There are 4 ways to turn a row about zero (a turn may also mirror it). The second row of each pair is the first, turned, with some noise. The first 40 pairs use one turn. New pairs use 3 turns, one after the other, and a turn may come again.
In the rows, zero is written as 128.
Known pairs, each followed by its turns in order:
[ 91 120 147 112 130 147 128 140 190]
[172 133 106 153 131 127 141 150 181]
Teb

[149  89 126 123 109  97 103 103 126]
[109 146 151 151 140 175 128 140 156]
Fom

[115 191 152 108 138 119 128 148 119]
[110 126 103  78 112 132 130  87 141]
Momep

[ 89 121 135 150  82  96 156 156 139]
[111 133  76 121 135 125 153  89 170]
Fom

[101 168 137  78 124 118  96 180 108]
[163  80  81 178  99 116 124 137 134]
Fom

[165  92 145 121 103 139 164 163 147]
[ 74 128 119 167 133 101 114 157 144]
Momep

[165 128 153 151 145 123 144 135 126]
[129  82 134 102 118 120 123 111 130]
kavam

[186 127 115 121 100 148 139 108 122]
[124 121 141 172 132  92 162 124 152]
Momep

[117 136 113 137 180  83 128 125 159]
[145 151 145 127 132  70 105 156 131]
Teb

[150 154 144 104 143  85 177 140  78]
[176 110  73 109 150 172 129 147 104]
Fom

[174 128 147 106 180 113 153 146  85]
[140  84  76  96  85 104 122 132 120]
kavam

[ 33 110 113 115  99 109 189 110 100]
[ 75 196 132 172  81 110 181 117 102]
kavam

[162 107 166  61  97  81 108 129 137]
[127  62 169 139 195 122 144 148 141]
Teb

[138  75  90 184 126 143 150  88  95]
[101 170 128 137 107 187  91 148  76]
Teb

[112 134 152 106 116  91 121 106 111]
[110 124 144 132 177 118 113 107 143]
Teb

[141 117 145 113 109 102 156 134 105]
[104 131 106  99 105 134 138 109 116]
kavam

[107 148 100 129 113 174 107  88 123]
[154 135 159 126 108 159 181 130 136]
Momep

[136 175  91 115 121 118 190 110 151]
[118 144  85 127 185 107 139 116  73]
Fom

[121 168 140  76 113 147  89 103 134]
[125 133 119 186  93 122  97 129  88]
Fom

[121 119  84 118  69 109  65 151 136]
[123 147 172  78 152 160 176 150 158]
Teb

[112 145 116  97 134  90  99 133 149]
[131 136 149 109 160  93 138 145 157]
Teb

[164 147 156 136 158 152 123 106 105]
[163 131 163 109 114 141 103 133  91]
Fom

[132 122  96 154 133 121 178 132  97]
[115 107 117  81 162 144 149 123 116]
Fom

[113 133 138 108 168 132  73 104 123]
[170 127 119 149 129 137 110 168  93]
kavam

[ 86 112 170 183 100 135 144 109  86]
[163 122 128 127  60 143  93 168 150]
Momep

[108 136 179 148  60 207 146  84 119]
[ 88 162 131  98  52 140 133  65  82]
Fom

[ 83 169 154 121  95 136 138 116 121]
[ 90 131 118 177 139 151 146 121 106]
kavam

[ 63 149  89  89 131  93 138 129 162]
[146 148 111  82 164  99  95 155 186]
Teb

[142 156 186 104 150  66 151 115 128]
[141  90  93 120  75 170 143  96  88]
kavam

[149 145 144 110 115  96 116 108 108]
[132 120 101 104 127 162 146 133 107]
kavam

[ 58  98 142 122 104  81 105  91 144]
[ 67 150  93 145 112 142  91 133 185]
Fom

[111 125 114  74 104 126 104 144  98]
[119 153 101 133 103 126 162 116  80]
Momep

[122 118 107 207 108 111 148 168 102]
[151 164 168 100  79 168 100  97 108]
Teb

[108  60 126 158  54 157 129 109  85]
[147 134 152 191  52 129 132 191 114]
Momep

[165 125 145 208 144 146 145  87 182]
[144  90 183 148 163 143  92 140 203]
Momep

[203 127 134 130 123 155 168  72 150]
[138 133 148 172 158  90 155 132 203]
Momep

[112 149 116  93 118 105  79 134 130]
[124 148 121 122 126 145 140  81  86]
Momep

[176 158 121 102 111 118 118 135 110]
[132 113  79  95 149 155 129 134 145]
kavam

[ 64 148 176 127 147 112 135 125 192]
[170 152 115 173 141  86 111 124 199]
Teb

[115  85 156 124  99 126 104 111 118]
[112 156 147 107 136 136 109 134  81]
kavam

New pairs, each followed by its turns in order:
[167 104 108 186 127 124 162  96  47]
[ 75 142 110  84 189 107 154  78 165]
Teb Momep kavam

[ 91 140 162 121 153  82 159 105 164]
[146 135 153 126  85 180 153 169 150]
kavam Teb Momep

[123  98 115 198 136 109 134 142 121]
[115 171 132  97 120 119 165 131 180]
kavam Momep Teb

[ 78 138 106 135 102 123 138 227 160]
[117 145 110 142  95 211 174 159 184]
kavam Momep Momep

[162 160  62  90 152 102 168  99 108]
[164 104 127  75 145 147 119 164  53]
Fom Momep Teb

[152 146  89  83  96 147 120 147 196]
[176  84 136 154 129  74 108  86  97]
kavam Momep kavam

[ 82 136 105 149 103 194 122 109 124]
[ 97 175 163 176 111 154 120 119 162]
Momep Momep kavam

[ 90 135 113 120 179 146 135  98  84]
[173 135 137 104 131 131 140 184  84]
Fom Teb Fom

[131 134 133 139 112 183 126 169  99]
[111 172 140 153 148  98 106 162 143]
Teb Teb kavam

[133 141 134  89 159  84 141 108  85]
[115 142 104 151 122 109  70 164 143]
Fom Fom Momep

[ 96 168 136  91  92 165 106 157 114]
[192 131  91 117 144  97  91 133 121]
Teb Momep Fom

[100 164 155  62 144  25 117 114 125]
[184 182 103  95 190  84  74 118 172]
Momep Teb Teb

[124 102 127 150 134 106 143 146 177]
[106 155 150 130 132 100 111  92 111]
kavam Momep Fom

[126 102 129 103 105 136 138 115 121]
[117 154 117 152 115 145 118 120 123]
Momep Teb Fom

[123 111 144  84 125 171 144 113 133]
[ 99 104 106 133 101 112 171 114 112]
Teb Teb Momep

[ 87 150 128 127 131 172 148 129 123]
[127 102 113 135 156 176 145 138 119]
kavam Teb kavam

[122 149 132  97 153 110 154 162  85]
[114 111  87 122 101 146 175 141 106]
Momep Momep kavam

[166 130 139 170 113 113  77 135 139]
[ 88 160 177 125 128 135 102 111 138]
Teb Teb Fom

[123 140 114 135 127 169 134 165 106]
[154 102 123 148 152 142 113  93 149]
Fom Momep Fom

[148 126 131 137 110 146  81  96 167]
[ 90 112 150 144 117 143 162 159 152]
Teb Teb Teb

[ 88 121 107  90  94 143 109 168  98]
[114 130 134  59 169  96 120 128 141]
Teb Momep Momep

[ 81 113 152 133 120 162  84 150 203]
[142 112 190 130 140 201 161 129 169]
Teb Teb Teb

[104 128 140  88  82 111 121  82 167]
[130 102 132 180 124 163  85  93 156]
Teb kavam Momep

[108 104 100 127 106  79 139 109 176]
[124 131 190 173 119 158 134 106 124]
Momep Fom Fom

[131 130  86  85 124 114  89 192  65]
[167  97 127  56  94 156 160  99  87]
Teb Fom Teb

[115 165 166 127 108 176 126 111 156]
[180 148 118 122  79 118 108 115 150]
Teb Momep Fom

[120 112 104  75 147 144 145 143 147]
[152 151 150 110 125  92 160 144  98]
kavam kavam Fom

[147 130 125 111 102 134 165 125 104]
[114 149 110 121 108 108 118 163 121]
Momep Fom Teb

[147 116  65 168 124 217 127 129 158]
[154 140 141 142  21  98 152 161 121]
Fom kavam Momep

[ 84 113 146 109 149 138 142 204 167]
[181  90 157 155 158 128 193 122 142]
Fom Teb Teb

[127 120 173 100 130 145 159 121 132]
[108 146 117 130 119 153  95 123  93]
Fom Fom Teb

[ 79 132 125 103 190 127 159 181 151]
[113 107  77  60 136 116  79 123 104]
Momep Momep Teb

[134 161 124 122 154  68 155 147 154]
[139 151 126 110 131 115  64 172 113]
kavam kavam Fom

[196 142 172  77  84  85 170 135 162]
[205 145 171 161 129 167 127 195 125]
Momep Fom kavam

[120 155 145 139 125  87 102 120 121]
[115 122 111 135 140 121  91 143 165]
kavam kavam Fom

[174 120  90 211 156 101 124 123 173]
[ 76  92 135 101 105  97 158  68 186]
kavam Fom Momep

[122 132 141 139 161  88  80 117 127]
[141  99 142 111 139  99 120 144  78]
Momep kavam Teb

[144 107 143 139 111 143 145 134 136]
[127 134 135 109 122 117 149 106 153]
Teb Momep Fom

[134 139 122 134 158 134 122 104 114]
[148 124 119 118 139  99 122 141 145]
Fom Teb Momep

[131 132 107 103  58 135  75 113 106]
[180 101 179 137 102 123  89  97 122]
Teb kavam Momep

[ 95 180 105 132 134  88 104 154 138]
[136  59 124 113 155 154 118 138 106]
Momep kavam Fom

